There are 10 hidden switches. A switch that is on adds its own fixed numbers to the row, and there is some noise. The rows also spread widely along 12 directions, which tell nothing about the answers.
Some rows, each with its switches (1 for on, 0 for off) after it:
[ -1 -12   7   1   1  -9  21  15 -12  -2   3  -8  12  -1  -7  -8   7   9
  -8  -5   3  12   8  -8  21   3   6  -3  11   0  17  -6 -15 -10  -9  -1
  -4 -17   0   6  -9]	1 1 1 0 1 0 0 1 0 1
[  4  13  -2  19   4 -13 -19  -8   8  -2   8 -14  -2  -1   2   7 -13  -8
   1   4   1  -5 -17  16 -15  -5   9 -18   7  11   7  -9   6   6   4  -8
  10  33  -1 -13  15]	0 1 1 1 0 0 1 1 0 0
[-10  -1  -5 -12   4   7  21   1   7 -12   2   7   7   1   6  -4   2   3
   1   2   0  11  13 -16  16  -9   2   6  -1  -3   8  -1  -1  -6  -6  13
 -11  -4  -6   4   4]	0 0 1 0 1 0 0 1 1 1
[-10   3  -6   3  12   6 -12   2  -2 -10 -13  -1  -9 -13 -17  -6   1  -9
   5   3  -6  -4  21   4 -18   4  -1   7 -14   2   8  -5   7  14  -5   7
  13   3  12   9   5]	1 1 0 0 1 0 0 1 1 1
[ -3   3  17   0   0  -7   0   6   1 -14   6   5  -3  -2  23 -12  -7   7
   4  -6  10  -1  17  -2   9  11   0   4   3  -3   5 -11  -4  -6  -3 -17
  12   2  -2   8  17]	1 1 1 1 1 1 0 0 1 1
[ -6  -2 -22  12 -38  -5   6  -2   3  26   6   4  -7 -26 -36  12  -2  -1
   2  12  21  -9  -1   1  12   7 -18   0  -7   2   9 -14  18  -2  -2 -19
   5  10  13   1 -12]	1 1 0 0 1 0 0 1 0 0
[  8  -9   9   7 -23 -11   2   9 -25  14   7 -10   3  -2 -14   4   9  17
  -2  -6  14  -2   1  -3  16  22  -6  11   4   0   3 -10  -8  -2   1 -21
   4  -4   5  -4  -8]	0 0 1 0 1 1 0 1 1 1
[ 11   0  11 -33 -21  -3   9   7 -19  14  10  18 -12   1 -13  28  10   5
   5 -14  28  -1   9  -8  -2  12  -9   7   2  -8  -2  -5  -5  12   9  -2
  -6   3  18 -11  -1]	0 1 0 1 0 0 0 1 1 1
[ -1  -6  -2  -7 -20   4  12  15   2  10  -8  13  -8 -17  -7  -4  -6 -11
  -8   1 -10  -2  23   5   0  -2 -14 -18  12  -7  -7  -5   9  13   9 -12
 -15 -13  21  19  -2]	0 0 0 1 0 0 0 0 1 0
[ 12  -5   2  -4  -2  -5 -13   8  -4 -19  -5 -16  -8  -6   6 -10  -4   9
  -5   1 -28 -31  -9  -3 -12   5  -6  -9  19  31 -23 -11   0   3  18 -20
 -14   5   1   1  24]	0 1 1 0 1 0 1 1 1 0
[  1  13  -7   2   1  -7  20  26   4   8  10  -2  27  15 -19  12   2 -21
 -10   2   5  17  -4   2  11  -1   9 -10  -1   2  10 -14 -18  -1   0   6
  -5  -8   1  -4  -9]	0 1 0 1 0 0 0 0 0 1
[  2  -1   1  -7  -1   4  -1   6  -9   9  -5  13   3   8  -7   0   7  -2
   2  -7 -10   0  -1   3  -4   4 -10   3  -3  -6  -8   1   1   0  12  -6
  -7 -17  11   9   4]	0 0 0 1 0 0 0 0 0 0
[ -3   5 -10  -3   3  15   4  -7  14 -13  -8   0  13  15  14  -4  -1   1
  13   5  -9   9  14 -18   2   8   0  18 -16 -27  -7   5  13   3  -4   2
  -3 -13  -7   6  12]	0 0 0 0 1 0 1 1 0 1
[  9  -9  27 -24   0 -15  -1  -4  -6 -25  10   2 -13  -5  26   3 -12  19
   5 -12  10  -4  -3  -8  -7   3  -1  -6  14   1  -1 -10   2  -4   2 -14
  -8  19  -8 -11  23]	1 1 1 0 1 1 0 1 1 1
[  9  -8  13  -7  -8   0  -3   9  -7 -11  -5 -11  -7  -5   5   3   0   7
   3   5   4  -3  18  -3 -12  21   2   9   3 -17  -2  -6   4  18 -10  -5
  -2   0   1   8  -7]	1 0 1 1 0 1 0 1 1 0
[  4   4   9 -24   7  -6 -10  -4  -7  -9   3  21 -19   1  14   2  -1   3
   6 -14  -3 -17 -11   4 -16  -8 -10 -10  12  21 -11  -1   1  -2  26  -6
  -5  13  12  -2  30]	1 1 1 1 0 0 0 0 0 0
[  2  -7  -9  10   5   1  -8   7  -7  -4 -11 -21   6  -1 -16  -8   3   0
   1   6 -20  -6  -8   2 -10   9   2   8   1   4   0  -5   5   4   1  -1
  -7 -12   0   7  -4]	1 1 1 0 0 0 0 1 0 1
[  0  -1   4  14 -12  -2  11  19   3   6  -4  -4   8  -6  -6  -2  -7 -17
 -10   6  -4  14  30  13   1   8   2 -16   3 -23  11  -5   0  20 -10  -9
   0  -9  14  14 -13]	0 0 0 1 0 1 0 1 1 0
[ -3   9   3  -2 -16   7   2  -3   0   7  -2  19   0   6   6  10   2  -6
  14   0  30  16  35  -7   4  22  -4  21 -21 -37   7   2   9  14  -5  -7
  23  -4  12   4   1]	1 0 0 1 1 1 0 0 1 1
[ -2  -1   5 -25  25   4   7  20  -5 -19  -6  -2   8   5 -18  -1   6  -3
   0  -2 -16   6   5  -1 -15   0   6   6  -9  -4   6 -13  -7   2 -11  23
 -18 -17  -3   9  -6]	1 1 0 1 0 0 0 1 0 1
[-17   1 -15  16  -6  11   6  -5  -2  17 -10  18   3  -5  -9 -10   6 -10
   5   0   1  16  27   4  10  -1  -5   6  -9 -17  17  11   9   5   4   3
  12 -13  19  16  -2]	0 0 1 1 1 0 0 0 1 1
[  9  -7  16 -35   6   1   8   9 -22  -3  -3   9  -4   9 -12  19  15   7
   2 -15  13  11  23 -11 -10  12   3   7  -6 -19   2   0 -12  15  -1  14
  -7  -8  13  -6  -8]	0 0 0 1 1 0 0 1 0 1
[ -4  -2  18 -16  18  -1   9  27  -6 -24   6  -5  11  -1  -8 -16   2  14
  -5  -4 -12  -1   5  -4   8   9  -2  11  -6   5   1 -26 -16 -17 -17   0
 -15 -17 -17  13   2]	0 0 0 1 1 1 0 1 1 1
[  5   6 -11  10 -11  11  10   6   7  -1 -12  -9   7  10  12  -1  11  -5
  -3  12  -4  -5  23 -17  10  15  11  16   7  -2  -6   7  -6  16   4   3
   4 -11  11  10   0]	0 1 0 1 0 0 1 0 1 0
[ 10  -3  11 -13  16   1  -5  -1  -8 -10  -5  -5   4  16   3   6   2   4
   4  -6  -8   9  -2  -3 -17   4   8   4   2 -12  -2   2  -2   7  -1  11
  -9  -1  -4  -5   4]	0 0 0 1 0 0 0 1 0 1
[ 10 -15   8  29  14 -19 -20 -27 -15  -5  -5 -24  -8  -1   8  -9  -2  18
  -5  -4 -12  -4 -27   5 -10 -10  21 -12  33  27  16   8  -1  -4   8  -5
   5  32  -3 -16  15]	0 1 1 1 1 0 0 1 1 1
[ -6  10 -14  24   8   9  13 -18   5  11  -8   3  14  22  11   6  15 -13
   0   8  16  28  19 -11  14  -4  26  14  -4 -18  26  27  -7  11  -4  27
  24   5   9  -1  -9]	0 0 0 1 0 0 0 0 0 0
[ -4  -2   6 -23   0   8  12   1  20 -27   1   1   2  -8  23   2 -11   4
   9   7  -1   9  18 -13  -9   2   1   7  -9 -31   3  -7  18   7 -20   8
 -16  -1 -14   7   6]	0 1 0 0 0 1 1 1 1 0
[  5   5   6 -17  -6  -2   2   5   1  -9   6   7  -5   5   8  -1  -5   7
   2  -7  -1 -15  -2  -9   6   5 -15   1   4  11 -22 -11  -2  -9  12 -18
  -9   1  -1  -2  25]	0 0 0 0 1 0 0 1 0 1

New rows. What belongs after each?
[  4 -16   7   4   9   3  -6  -9 -13  -9 -11 -18   3   5   6  -9   9  27
   6  -1  -8   7   7 -14   0  15  12  22   1 -20   7   6   3  -1 -13   4
  -2 -11 -11   5  -5]	0 0 1 1 1 0 1 1 0 1
[  2  -8   4  -4   9  -3   2   4  -2 -14  -1 -11  -1  -3   3  -8  -5   7
  -4  -2 -20  -3 -14  -2  -2 -11   1  -8  19  16  -3  -6  -2  -5   4   1
 -21   3 -10   1  11]	0 0 1 0 0 0 0 1 1 1
[  3  11   5   4  19   2   7   9  -8 -11   2  -2  17  32  14  -7  16   1
  -2  -9  -5  -1   6 -12  13   9  11  14   0  14  -4   4 -28  -7   9   3
  13 -11   4  -1  17]	0 1 0 0 1 0 0 1 0 1
[  1 -16   1  10  -5  -4  -3 -17 -10  13  -6  10  -7  -7   1  -9   1  15
   4  -5 -12   0 -14   4  -2  -6  -7  -7  16  -3   9   9  14  -8   7 -12
  -6  -5  11   9   6]	1 1 0 1 0 0 0 1 0 0
[ -1   1 -12  20   6  -1  -7  -5  -1  10  -7  -4   8   7  -9   0   0 -13
  -2   2 -13   7 -12  11  -9  -8   3 -10   0   2   6   6   5   3  11   1
   4   4   6   0   3]	0 0 0 0 0 0 0 0 0 0
[ -8  -1  -9 -11  14   6   9 -14  11 -21  -8  -1  -7  -8   0  -5   0  10
   3  11   5   3   5 -18   3 -11  10  14  -2   9  11  -2   5  -7 -12  21
  -6  15 -13   1   3]	1 0 0 1 1 0 0 0 0 1
[-12   7   3   5  15  -4  14 -10   5  -1  13  13   6   8  15   1   3  -2
   0  -6  13  20   3   0  14 -18  14  -5   5   0  29   8  -8 -10  -6  17
  10  15  -1  -3   5]	0 1 1 1 0 0 0 1 0 0
[ -9  -1  -6  12  -2  16   2  -6  -4   6 -10  22  17  20  21 -15   8  -5
  13  -7 -21  17  22   1   4   7 -11   6 -14 -38   3  22  13   5  12  -9
   3 -35  18  19  14]	0 0 1 0 1 1 1 1 1 0
[-16   5 -18  38  -8  -8  -3  -9   9  25   5   6   6 -12 -12  -6  -9 -17
   0   4   0   9 -10  20   9 -12  -6 -14  -2   3  22  -1  13 -10   3 -14
  17   9   8   5   2]	0 1 0 0 0 0 0 0 0 0
[ 16   5  11 -23  -3   0 -16   3 -16  -3   0   7  -8  14   3  10   6  13
  12 -12  -2 -16 -11  -6 -15  20  -9  14  -2  -1 -21  -6  -1   5  17 -14
  -4  -8   8  -2  20]	1 1 0 1 0 0 1 1 0 1
[ -6   9  -6  32  -4  -9  -5  21   0  11   0 -11   2 -13 -18  -7  -4 -24
 -13   5  -4  -5  13  20   3   4   2 -14   4  18  10 -13  -9   9   3 -12
  20   6  16   9  -2]	0 1 0 0 0 0 0 0 1 0
[ -6  -1  -9  11 -13   6  11   7  22  -7  -3 -14  13 -10   2  -7 -16   0
   3  16  -3  11  17 -11  14   9  -2   6  -7 -24   2 -15  17  -1 -23 -10
  -6  -8 -17  11  -4]	0 0 0 0 1 0 1 1 1 1
[ 15  -6   8   6 -15 -17  12   6  -9   5  13 -21  16  14  -2  10   4  16
  -5  -2  18   5 -13 -14  21  16  11   3  15   0   5 -11 -14 -11  -6 -13
  -2   3 -11 -15  -6]	0 1 1 1 1 0 0 1 0 1
[  3  -4  -2 -10   9   8  -2  17   5 -23 -16  -5   8   3   4 -15  -4  -3
   3   2 -33  -7   8  -7 -12   9  -5   3  -3  -3 -18 -10   6   5   7  -6
 -15 -25  -2  17  17]	1 1 0 0 1 0 1 0 1 1
[-16  -1 -10   7  -1   0   6  -5   6   5   4   0   3 -15 -23  -2  -1   3
   7   6  11  11   8   0   6   0  -1  11 -17 -12  23 -10  12  -9 -22   5
   4   5  -5   4 -11]	0 1 0 1 1 0 0 1 0 1
[-11  -3 -22  15 -12   1   2 -30  26   5  -6  16   3 -10  18  -5 -22 -11
  13   7 -12  17  -2   6  -7 -23  -7 -27   1 -25  12  13  43   0   8 -10
 -10   9   5   4  18]	0 1 1 1 1 0 1 0 0 0
[  2   3   4  -1  -4 -17  -5  -8  -2  -1  18  -5   5   0  -2  17  -7   6
   8  -3  25   9 -26   1  -2   0   4   3  -3   0  17 -13   4 -12  -4  -4
   6  23 -15 -19   3]	1 1 1 0 0 1 0 0 0 1
[  2  19  10  11  -6 -12  -3  10  10   0  18  -8  -6  -6   4   4 -11  -1
  -5   4  24 -10   2   5  13   9   2  -4   5  14   1 -24 -10  -6 -10 -18
  19  30  -8  -5   8]	0 0 0 1 0 0 0 1 0 0
[  8   1  -5 -11   0  -2  34  -5  24 -16   8  -3  26  22  19  14  -8  -1
   0   9   2  25  -9 -28  16 -15  16  -8  12 -12  10  -1   0  -9  -9  15
 -27   5 -21 -15   5]	0 1 0 1 1 0 0 1 1 1
[-24   2  -3   4   1   2   7  14   0   2   9   6   4 -20 -21 -19  -1   3
   4  -1  -6   0   5  11  12   2 -16  12 -18  -4  14 -19   6 -19 -15  -7
  -1 -17  -2  21  -3]	0 1 0 0 0 1 0 1 0 1
[  2   3 -17 -16  -8  -2   2  -2  -2  -4   3   7   2   3 -19   9   0  -2
   4   3  -6 -10 -24  -4  -5  -7 -14  -2  -5  16  -8  -9   7  -6  18  -5
 -22   5   1 -10  12]	1 0 1 0 1 1 0 1 0 1
[ -6   0  -1  12   6  -1   3   7   4  -1   6  -7  20   8   1 -10   2  11
   3   3  -2   9  -5  -6  19   9   4  12 -10  -9   8 -11  -2 -21 -14  -6
   2 -13 -19   9  -3]	0 0 1 1 1 0 1 0 0 0
[ 10  -6  -4  18  -1  -4 -10  -1 -18   5  -6 -24  19  19  -9  -1  16  13
   3   2 -10   3 -20  -4  -1  21  13  24  -2  -7   4   2  -4  -2   3  -4
  -1 -15  -4  -2  -8]	0 1 1 1 0 1 1 0 0 1
[ 22  -3   8  16 -10  -9 -12  17 -21  18  -9 -13  16  23 -15  13   1 -16
  -3  -7  -8  14   9  14 -17  23   3 -17   6 -23  -4   1  -4  29  15 -18
   4 -13  21  -6  -6]	0 0 1 1 1 0 0 1 1 1
[-17  12   3 -14  13   0  10   2   4 -17  12  15   2  -6   2  -3  -1   0
   4  -6  10   6  13  -2   7  -8  -1   6 -19   0  15 -12  -4 -12 -10   8
   4   6  -2   1  14]	0 1 0 0 1 1 1 1 0 1
[ -3   5  -3 -18  -6   9  -6  -1   9 -14  -4   8 -14 -11  -1  -4  -5   4
  13   3  -3 -19  14  -8 -13  10 -14  16  -8  -1 -16 -11  16   5   1  -7
  -5   5   3   7  19]	0 1 0 1 1 0 0 1 1 1
[-10  -9  13 -10  -2  -1  22   8  17 -18  -3   5  -6 -26  17 -15 -26  -6
  -8   2 -12  18  30   7   0 -18  -4 -30  15 -24  13  -9  15   7 -17  -4
 -24   0  -2  17   3]	0 0 0 1 0 1 0 1 1 1
[-20   8  -8 -21   1  17  19  -2   8  -8   1  33   0  -1   5  -1  13  -2
  10   1  13   5  32 -16  10  -1  -6  24 -23 -13  11   4   3  -3  -4  18
   2  -8  11  12   5]	0 1 0 1 1 1 0 0 1 0
[ -1   4 -10   6 -17   5  25   4   0  14  -4  11  10  12   1  -1   7  -7
  -7   0   4  10  23 -10  26   2  -3  -4   8  -8   3   9  -7   5   9  -7
  -1 -14  20   7   1]	0 0 0 1 1 0 0 1 0 1
[ -7  11 -24   5  -3  16  16   3  19   1 -14   8  16  12   4   6   1 -28
   0  14 -11  21  24  -3   0 -11   9  -9  -4 -20   7  14   8  22   6  18
  -7  -9  12   8  -2]	0 0 1 1 0 0 1 0 1 0
[-12  13 -21   3  -4   5  -8   2  13   5   4  10  12  -1 -19   2 -12 -11
  16   7  -7   5 -14   6  -1  -3 -16   1 -24  -7   1 -16  21  -8   1  -9
  -4  -3  -8   3  12]	1 0 1 0 1 0 1 1 1 1
[ -6   6  -9  14 -19  -4  10   6   3  13  10   0  18   4 -17   0   0   1
   4   4  10   5  -1  -1  18  16 -10  11 -15 -14   8 -14   4 -13  -9 -18
   3 -10  -1   4  -4]	0 1 0 1 1 1 0 1 0 1
[  6  -4  -9  30 -12  -6   9  16   6   1 -11 -34  10 -10 -12   0  -6 -13
 -14  19   3   7  16  -4   7  11  19  -3  14   0  13  -9  -5  17 -14  -2
  10   2   2   5 -21]	1 1 0 0 0 0 0 0 1 1
[ 13   1  11   6 -16 -14   7  19 -16  19   7   0  13  14  -3  10   1   2
  -4 -10  13  12  -2   0  15  17   3  -7  10 -10   3 -10 -15  -1   7 -22
   6 -17  10   0  -3]	1 1 0 1 0 0 1 0 0 1
